There are 9 hidden switches. A switch that is on adds its own fixed numbers to the row, and there is some noise. The rows also spread widely along 11 directions, which tell nothing about the answers.
Known rows, each followed by its switches (1 for on, 0 for off):
[ -3  -9  -8 -23   1   7 -12  -8  -2 -13  -6  -7  -2   0  15 -19 -11  10
  19  16   4  -3   1   6  22  -8   2 -10  18  -3 -28  -5 -16  -3] -> 0 1 1 0 0 0 1 0 1
[ -5  11 -35  13 -24  -5  17 -10  -3  13   9  -5 -11 -26  -6 -19 -12  16
  27  -5  -8 -16  13   5  10  -4  -2  15   9  11   7 -19   0  -5] -> 1 0 0 0 0 1 0 0 0
[  8  12  -9  10  -2  13  18 -15  16  -6  -5   5  -1 -11   2 -18 -25  -6
  28  -4  -7   5 -15  14 -10  15  -5   8 -13   8   4  -3 -19 -14] -> 0 1 1 0 0 1 1 0 1
[  7  18   8  11 -10  11  11   6   9  12  10   7  17  -1  11 -15 -11 -18
   9  -3  -4  13   1   9 -25   9  21 -16 -29 -21  -1  -2 -13 -18] -> 1 0 1 1 1 0 0 0 0
[ -7  19 -38  -8  -6  10  21 -11  -6  -7  -2   0  -7  -6  -7 -12  -2  -2
  22  -2   4 -15  14   7  16 -19   5  37   5  -1 -16  -2   0 -10] -> 0 0 1 0 0 0 0 0 1
[ -8  -4 -14 -15  -3  -3   1 -16  13 -10  -9   1   3  -4  10 -19 -19   3
  15   7  -1  -4  -8  11  17   0  -7 -10  15   3 -17  -6 -13  13] -> 0 1 1 0 0 0 0 1 0
[ -8  10  -8  -3  -8   0   8 -12  14   4  -3   0  12  -5  16 -28 -13  -5
  13  12  -3   1 -10   7   0  -3  15 -12  -2  -7 -21  -9  -6  -2] -> 1 1 0 0 0 1 1 0 0
[  7  22 -11  31  -3  -7  -2  -9 -14  27  -2  -9  23  -7  -3   4 -19 -25
  -1 -12 -18 -12 -15   1   0 -12   4  -9   0 -20  -9 -11   5   8] -> 0 1 0 1 1 1 1 0 0
[ 17   4   2  -6   8  21 -17   6  -4 -19   0  -4  -2  12   7   0   0   3
  12  16   3   8   6  20  30 -21   0   1  18   2 -15   5  -4 -22] -> 0 1 0 0 0 0 0 0 0
[-24   1 -19 -15 -11   5  23  -9  10 -18   0 -10 -21  -2   9  -5   4  -9
  17   5   2 -15  15   6   4   3 -17  28   7  17  11  -2 -13   0] -> 0 0 0 1 1 0 0 0 0
[  5  16 -20   2 -12  -6  16  -9  -1  -1  -4  -1   2  -5   7   3  -5 -25
  12 -18   5 -10 -16  11  -4   7 -14  -4  -6   0  -5   2 -24   5] -> 1 1 1 0 1 0 0 1 0
[ 11  15  -7   7   9  13  12  -6 -10 -10  15   0 -14  -2  -1  -9  -5   6
  25   2  -8  10  -5   4   4  -1   5  13   0   3   2  -4  -2 -15] -> 0 1 1 0 0 0 0 0 1
[  3  28 -39  -8  -2  13  29 -20   4  -3 -17   9   0  -4 -10 -13 -13 -16
  30 -18  -6 -10 -13   8   5  -3   4  38 -11  -6 -13   5  -9 -11] -> 0 1 1 0 0 0 1 1 1
[-10  34  -8  12   8   0  16 -10 -17  10  13  -9   0   3   0  -5   2 -18
  15  -1 -12  -4  -7 -16  -3  -9  13  11  -7 -17  -9  -7  14  -1] -> 1 1 0 0 0 0 1 1 1
[-17  30  -4  -4  21  23  16  -8  -3  -2  -4 -16   9  10   2  -3   8 -26
   8  -4  -9  -2  -1 -15  -1 -19  15  35   0 -27 -18  -1  16 -15] -> 1 1 1 0 1 0 0 1 1
[-17  19  -7  -1   8   4   4 -20   9 -19   9 -14   3  -2  13 -24 -21   8
  24  24   8  -1   8  13  27 -10  -2   5  19   4 -18 -24   7   1] -> 1 1 0 1 0 0 0 1 1
[ 11  38 -20  31   6   9  16 -14   1   9   7  -4  16 -15 -14 -13 -20   7
  14  -6  -6   3  -3  17   5 -24   5  12   6  -4 -10 -18  11 -17] -> 0 0 1 1 0 1 0 0 0
[ -1  45 -13  30   4  -5  18 -11  -6  12  11  -3  31  -3  -3  -5 -17 -26
   3   1   9  -7  -5  12 -11 -20   9  -5  -9 -15 -20  -9   6   1] -> 0 0 1 0 0 0 1 0 1
[-22  -9  -3 -17  15  12   6 -19   8 -35  -8 -18 -19   6  13  12  -6 -25
  13   4  -3  -9 -12   8  15   7 -39  22  28  20   6   1 -13  14] -> 0 1 1 1 1 0 0 0 1
[  2   5   1  10   8  12  -8  -2   3   0   4   0  10  -2   5  -4 -19 -14
  11   1 -17   6 -13  11  16  -4   3  -1  13  -6  -4  -5   8  -1] -> 1 1 1 0 0 0 0 0 0
[ 30  39 -14  44   1   1  -5  -6 -10  -3  16  -7  32  -7   1   0 -38 -15
  18   5  21  -8   5  41  16 -16  -6  -6   8  -2 -11 -14  -5  -9] -> 0 1 1 0 1 0 0 0 1
[ 12  29   4  24  -5   0   2   7 -20   1  32  -8   3   2   5   2  12 -11
   9   7  13   1  16   2  -5 -22  14  -4  -6 -16 -10  -4   1 -18] -> 0 1 1 0 0 1 0 0 0
[ -7  14   5  -5  24  20  23 -17  15  -2  -7 -20   0  -6   5 -29  -5  39
   5   8  -6  22 -15  -2 -13 -12  -2 -11  12   3 -23 -23 -11 -32] -> 0 1 1 1 0 0 1 0 0
[-12  12  -6  -7  -2 -26  19  -8 -30   6  24  -6 -16  -2  10   0  33 -11
  -2  -3  -2  -1 -23 -22 -15 -10   9 -26   0  -7 -18   1  -5  23] -> 1 0 1 0 0 1 0 0 0

New rows, each followed by its switches (1 for on, 0 for off):
[  2  18 -11  15   6  25   5  -7  -7  -1  -8 -12 -10  -1 -12  11  -6 -13
  20 -11 -17  -6   3  -2  12 -12  -9  40   4  -4   5  -3   6 -27] -> 0 1 0 1 0 1 1 0 1
[-20  -8  -7 -23  -2  16  -4  -6  18  -2 -24 -11   1   2   7 -13 -11   1
   8   2 -12  -7  11  -1  13  -3  -3   8  11  -9  -7  -3  -7  -4] -> 0 0 0 1 1 0 0 1 0
[-10  -2  -6  -2 -27   5 -21   4  14   1   4   0  14  -6  16 -25 -33   0
  28  20   9 -10  37  16  24   4  13 -10  -1 -12  -9 -12  -6  -4] -> 1 0 0 0 0 0 0 1 1
[-12  11 -11 -12  -8   3   6  -6  10  -1 -14  -4  13   3  10  -3  -1 -23
   0  -3  11  -8  -2   3   3 -11  -4  -4  -1 -14 -27   2 -13  -7] -> 1 1 1 0 0 0 0 1 0
[ -5   6 -18   6 -22   8   9   5  -5   5   4   5 -12  -4  -8  11   0 -24
  14 -18  -9 -11  17   0   1   2  -4  25 -10  -7  15   6  -7 -10] -> 0 0 1 1 0 0 0 0 0
[ 14   9 -13   0 -19   7  -3   8 -20 -10   9   1 -17   3   4  11   8 -19
  24  -3   9  -8  13   8  16  -1  -2  13  -8  -1   0  10 -14 -17] -> 1 1 0 0 0 0 0 0 1
[-11  -5  12  -3   2  12 -20   4  14 -11   7 -21   8   3  18  -8 -21  -2
  18  19   6  -6  23  10  14  -3  -9  -8  21  -4  -1 -13 -13 -11] -> 0 1 1 0 1 0 1 1 0
[ -1  -5  -4   7  -6  24   0   5  10  25 -19  -5   0 -12  -9  -6 -15  11
   6 -15 -30   5   1  -6  -4   3   0   4  -2  -7   8  -7  -1 -28] -> 1 0 0 0 0 0 0 0 0
[  1  -8 -12 -18   3   7 -18  -1 -15 -16  -8 -17 -16   6  11  15   6 -16
  13   0  -2 -14  -7   9  36 -11 -23   4  31   8 -10   3 -15  -1] -> 1 1 0 1 1 0 1 0 0
[  3   5 -12   2   0  16  -6  -2 -13  -3   1  -8 -10  -4  -5   3   0  -4
  18  -3  -5  -8  12  -4  18 -17   1  24  10  -9  -7  -2   1 -18] -> 0 1 1 0 0 1 0 0 1
[-24   6  -6 -20  -9   1   4  -5   4 -17  11 -10 -10   2  20 -10  -3 -20
  27   9  12 -12  15   0   4   9  -1   4   0  -5  -6  -3 -19   4] -> 1 0 1 1 1 0 1 1 1
[-20  29  -3  30 -18 -28  22 -24  14   7  16 -22  28 -16  21 -27 -29   1
   5  21  28 -15   9   8 -25   6 -12 -35  -7   1 -14 -32 -16  19] -> 0 1 0 0 1 1 0 1 1
[ 11  -4  -4   0  -4   8  -1   0  -1 -11  -5  -9  -6   0   8  10  -3  -9
   8  -7   5  -3  -6  13   1   4 -25  -7   8  10   3   3 -29 -10] -> 0 1 1 0 1 0 0 0 0
[  7   3   1  11  23  10   7 -10   2   5   2  -6  -2  -9  -2  -5 -21   4
  14 -10 -34  12 -34   7  -6  10  -9 -10  16  11  15  -7  -4   5] -> 0 0 1 0 1 0 1 0 0
[-14  26  -7  22  -7   9   6  -6  10  -1   7 -12   4  -7   0  -1 -26 -16
  23   1   1  -9  16  11   4   4 -16  13  -2   3  11 -15  -1 -13] -> 1 0 0 1 0 0 1 1 1
[  2   1  -6  21 -23  -7   4  -4  12   7  11  -3   9 -16  16 -14 -34  -6
  19   4   0  -6   3  21  -3  23 -11 -21  -2   9  14 -16 -18   7] -> 1 1 0 0 1 0 0 0 0
[-32  -7   6 -30  13  18  -8   0  -3 -17   1 -16 -10  20  15  -3  16 -20
   4  21 -14  -7  15 -14  25 -21  15  30  23 -17 -14   2  18   7] -> 0 1 0 1 1 0 0 0 0
[ -1  26   2  17  14   1  11 -16   3  -9   2 -12   2  -2   3   6  -8 -14
   8   0   1   5 -23   9  -4  -1 -21 -10   4  13  -2  -3  -4   0] -> 1 0 0 0 0 1 0 1 1
[ 10 -11  -8 -21 -23  -2   6   5 -10  -3 -14  12 -20   9   8  17  17 -34
   4 -21  -6  -5 -15   1 -12  21 -12 -10 -24   1   8  28 -38   5] -> 0 0 0 1 1 0 0 0 0
[ -4   4 -16 -15  -1   4  -2  -7 -16   4 -17  -5  -5   3  -2   3   5  -9
   4  -7  -7  -8  -6  -5  12 -14  -1   0   3 -10 -22   7  -9  -3] -> 0 0 0 1 0 0 1 0 1
[  0   6   6  15  -2   4 -12  -3  10  13 -11  -7  22  -3   6   1 -25 -11
  -1  -3 -11   2 -12   7   6   0 -10 -24   5  -9  -7  -8  -1  -2] -> 1 1 0 0 0 0 0 1 0
[ 24  -1  14  -1   0  13 -23   6  -3  -9   2   8   3  10  14  -8 -17  -7
  20  13  -4  14  -6  19  14   7  11 -25  -8  -6  -8   8 -17 -12] -> 0 1 0 0 0 0 1 0 1
[ 19   7 -13   2  -1   1  -7  -5 -11   2  -4   1   1  -4  -2   3 -10  -3
  13 -14  -6   1 -20  10  18  -6  -8 -15  11  -2 -12   1 -12  -4] -> 1 1 1 0 0 0 0 1 0
[ 11  11 -26  -4 -30   2  -5   7   0  -8   0   7   3  -1   2   2  -7 -20
  22  -4  25 -18  29  25  18  -8  -5   6  -6  -4  -9  10 -25 -14] -> 0 0 1 0 0 0 0 1 0
[ -2  23  16  26  -7   2 -17   3  10  -1  18 -24  19  -7  17  -8 -23   5
  15  23  27  -1  27  16  -1  -7 -11 -36   3  -1 -11 -21 -15 -24] -> 1 0 0 0 0 1 1 1 1
[ 17  11  12  10  11  21 -30  16 -29  -1  10 -12  -4  10  -4  24   4 -14
   9  -3  -4   4  13   0  17 -21  -1  -4   7 -17  -7   6  -3 -30] -> 0 0 1 1 0 0 1 0 1
[  2   5  -3   4   0  13   0   0 -14  -6  -7 -23 -21   0  -5  25  20  -1
  -2  -9   1  -5   5  -6   5 -18 -32  11  13   8  -1   1 -14 -29] -> 0 1 0 1 0 1 0 0 0
[ 16  10  -7  10  -5   4 -13  -7   0  -7   1  -6   5  -5  12  -6 -26 -14
  31   2   1  -7  -6  19  18   8  -7  -7   4   2  -2  -3 -18  -4] -> 1 1 0 0 1 1 1 1 1
[  2  18 -22   8 -29 -16  19 -16   2  -6   0   8   6  -7  15  -8 -18 -22
  15   1  21  -9  -8  23  -1  13 -12 -15 -19   6 -13  -4 -27   9] -> 1 1 0 1 0 0 0 0 1
[ 27  21 -33  15 -14   1   4  -2 -26  18 -16   8   7  -6 -18  13  -5 -17
   6 -25  -6 -13 -11  10   9 -13   0   4 -12  -9 -11  11  -8  -8] -> 0 0 0 0 0 0 0 0 1
[  6   4  -1  21 -24  -5 -12   6  -4  17  14   9   7  -5   0   6 -21 -38
  19 -16 -17 -10   7   2  -4  16   9  -7 -18 -23  21   4  -7  13] -> 0 0 1 1 1 1 0 1 0
[-24  11 -25   7 -27 -16   9  -3  -7  20  13  -6  10 -14   4 -10  -6 -13
   6   0   5 -23  23  -4   3 -13   7  -2   4 -15 -12 -16   4  11] -> 1 0 1 0 0 0 0 0 0
[ -4   5   5 -12  -2  21   7   4  -9 -20   7 -13 -34   9   9  11  18 -14
  25  -4  -2   1  10  -9   0  14 -12  24  -9   2  16   7 -18 -24] -> 1 1 0 1 1 0 0 1 1
[ 14  21  11  20   6  11 -13  18 -18 -14  34 -12  -5   6   4  14   9  -4
  12  13  16   6  26  16  10 -21  -3  -4  11   1   2  -1  -1 -28] -> 0 0 1 0 0 0 0 0 0
[  6  19 -23  -2  -3  10  14 -11  -1   3 -14   2  -3  -3  -3  -8 -10 -10
  24 -13 -11  -6 -13   3   6   3   0  17  -8  -4  -7   2  -9 -14] -> 1 1 0 0 0 0 1 1 1
[ -8  12   6  24 -28 -14 -17   7   2  12  25   4  22  -4  12   0 -27 -36
  12   3   7  -9  20  12   3   6   5 -27 -11 -22   4  -9  -3  15] -> 1 0 1 1 0 0 0 1 0
[  1   0  -2  -1  11  19   8  -2 -19  -2  -3 -11 -29   2  -3  17  15 -22
  16 -18 -33  -1 -18 -20  -2   7  -5  31   1  -1  18   9   2  -9] -> 1 1 0 0 1 1 0 0 1
[ 23   0 -12  -8   9  11 -29  -5 -22  -4 -18 -16  -2   2  -1  10  -4   2
  13  -4  -6 -10  -7   4  38 -22  -9  -3  25  -8 -22   5  -9  -7] -> 0 1 0 0 1 1 0 1 1
[-12  28  -4  18  -5   8   7  -4  10 -14  21 -13  14   2  16 -12 -18 -21
  18  24  15  -9  24  23  16 -12   1  19  10   0  -3 -18   7  -6] -> 1 1 0 1 1 0 0 0 0
[  2  32 -12   6  15  21   3  -1  -4 -10   9  -9   4   5  -5   2  -4 -18
  20  -5  -4  -3   5  12  22 -21   4  32  15  -9  -3  -4  12 -16] -> 1 0 1 1 1 0 0 1 0
[  1  10  -7   4  -1  18  -1   9 -15   4   7 -13 -12   0  -3   4  12   2
  11  -1  -8  -1  16  -8  14 -19   5  19   9  -8  -2  -5   7 -29] -> 1 1 0 0 0 0 0 0 0
[ 10   7 -17   9  10  -5  -9 -15 -19 -10   9 -16 -10  -7   1  -1 -21   9
  26   4  -9 -11  -9  10  34  -3 -17   0  32  14   2 -13  -1  17] -> 0 1 0 0 1 0 0 1 1
[-41  12 -11 -13  16  15  19 -23  18   7 -36 -21  12   6  -3  -4  -1 -11
 -17  -4 -16  -8  -8 -18   3 -24 -13  25  17 -14 -25  -8  13  -2] -> 0 1 0 1 0 0 0 1 0
[ 25  33  -1  19   1  17 -10  18 -22   7  26  -5   4   2  -9  -5   4  14
  20   2   7   8  30   6  10 -28  25   1  -2 -22  -9  -6   4 -40] -> 0 0 1 0 0 0 0 1 0
[  6  12   7  10  -1  20   0   8  10  -2  -5  -6  -1   2  -3  15  -3 -12
   5 -11   2   6   7   8 -11   0 -21  -1  -7   0  10   8 -19 -33] -> 0 0 1 0 0 0 0 1 0
[ 10  14 -25 -12   4  33   6   4 -20  13  -5  -2 -17  -6 -18 -16   7  23
  29 -15 -23   3  18 -13  14 -21  30  38  -3 -24 -13  -3   4 -45] -> 0 0 1 1 0 0 1 0 1
[-10  -9 -13  -4  -7  21  -1   2  -6  -9  -8 -14 -31  -6  -8  26   2 -15
  18 -22  -9 -11  11  -4  11   6 -36  29  10  12  21   3 -14 -22] -> 1 0 1 1 0 0 0 0 1
[ 16  20 -13   7  11  -2   7 -10 -17   3   5  -3   6  -3  -2 -10  -1   9
   4  -1  -3   8 -21   7   9 -22   6 -15  13  -5 -26  -7  -1  -2] -> 0 1 1 0 0 0 0 0 0
[ 10  10 -21 -14 -31  -2   3  -7  -1 -21   7  16 -11   1  12 -12  -6 -25
  37   1  21 -10  14  18  15   9   6  11 -21  -7 -11  11 -30  -2] -> 0 1 1 1 0 1 0 1 1
[ -3  14  15  16  -4  16  -8  12 -12   0  21 -21 -10   5   5   5  15   2
   7  14   5   2  35  -9   2 -21   5   8   2 -13   0 -10   5 -35] -> 0 1 0 1 0 1 0 0 0
[  2  10  -7   6   6 -11 -14   2 -38   3  22 -20 -15  -4   2  17   4 -12
  19  -9  -5 -13  -4  -9  13  -4 -11 -14  19  -3   2  -3  -8  11] -> 1 0 1 0 1 0 1 1 1
[-11  14  11  11  17  14   5  -5  -6  15   3 -22   5   3   2  -6   5   0
  -6   5 -23   5  -3 -19  -7 -19  14   6   7 -21 -10 -14  16 -11] -> 0 1 0 1 1 1 0 0 0
[-14   4   0  14 -23  16  -4   3  20  18   0  -9  17 -15   7 -21 -25   2
  15   5  -3  -4  33   1   0  -5  13   5  -5 -25  -6 -24  -1 -30] -> 1 1 1 1 0 1 0 0 0
[  8  -2   3  -4  -3   8 -30   0  -1   0  -8  -1  23   4  12 -12 -28  -8
  10  15   4   0   5  15  25 -11  11 -24   7 -24 -33  -5 -10  -6] -> 0 1 1 1 0 0 1 0 1
[-21  10 -10  -8  32   1  -1 -23 -20 -14  10 -18 -15   4  -2   0  -6  -4
  19   6 -24  -5 -18 -15  33 -18  -6  20  39  -3 -12 -13  21  24] -> 0 1 1 1 0 0 1 1 1
[  4  16 -22  -2   5 -10   6 -10 -26  -6  11 -20  -5  -5   3  -5  12  22
   2   9  18  -8   2   4  18 -34  -8 -12  30   4 -34 -15  -8  -5] -> 0 1 1 0 0 0 0 0 0
[  0  26  -2  19  -1   5  -3  -6  -5   2   3 -13  17   1   7   3 -18 -23
  11   1   4  -7   4   9  10  -6  -4   0  -1 -15  -9 -10   0  -5] -> 1 1 0 1 1 0 0 1 1
[ -2  11 -36 -22  12   5  13 -22 -14 -11   5  -2 -20  -9  -5 -29  -3  16
  39  -1 -17  -9  -7  -4  29 -13  20  32  21  -1 -13  -6   8  11] -> 0 0 1 0 1 1 0 1 1
[ 14  16 -25   2 -14   0  13 -16   5  -1 -19   4  13  -8   7 -12 -20  -4
  11  -4  15  -3 -16  25   6   0 -11 -14  -8   7 -25  -2 -25  -9] -> 1 1 0 0 0 0 0 0 1
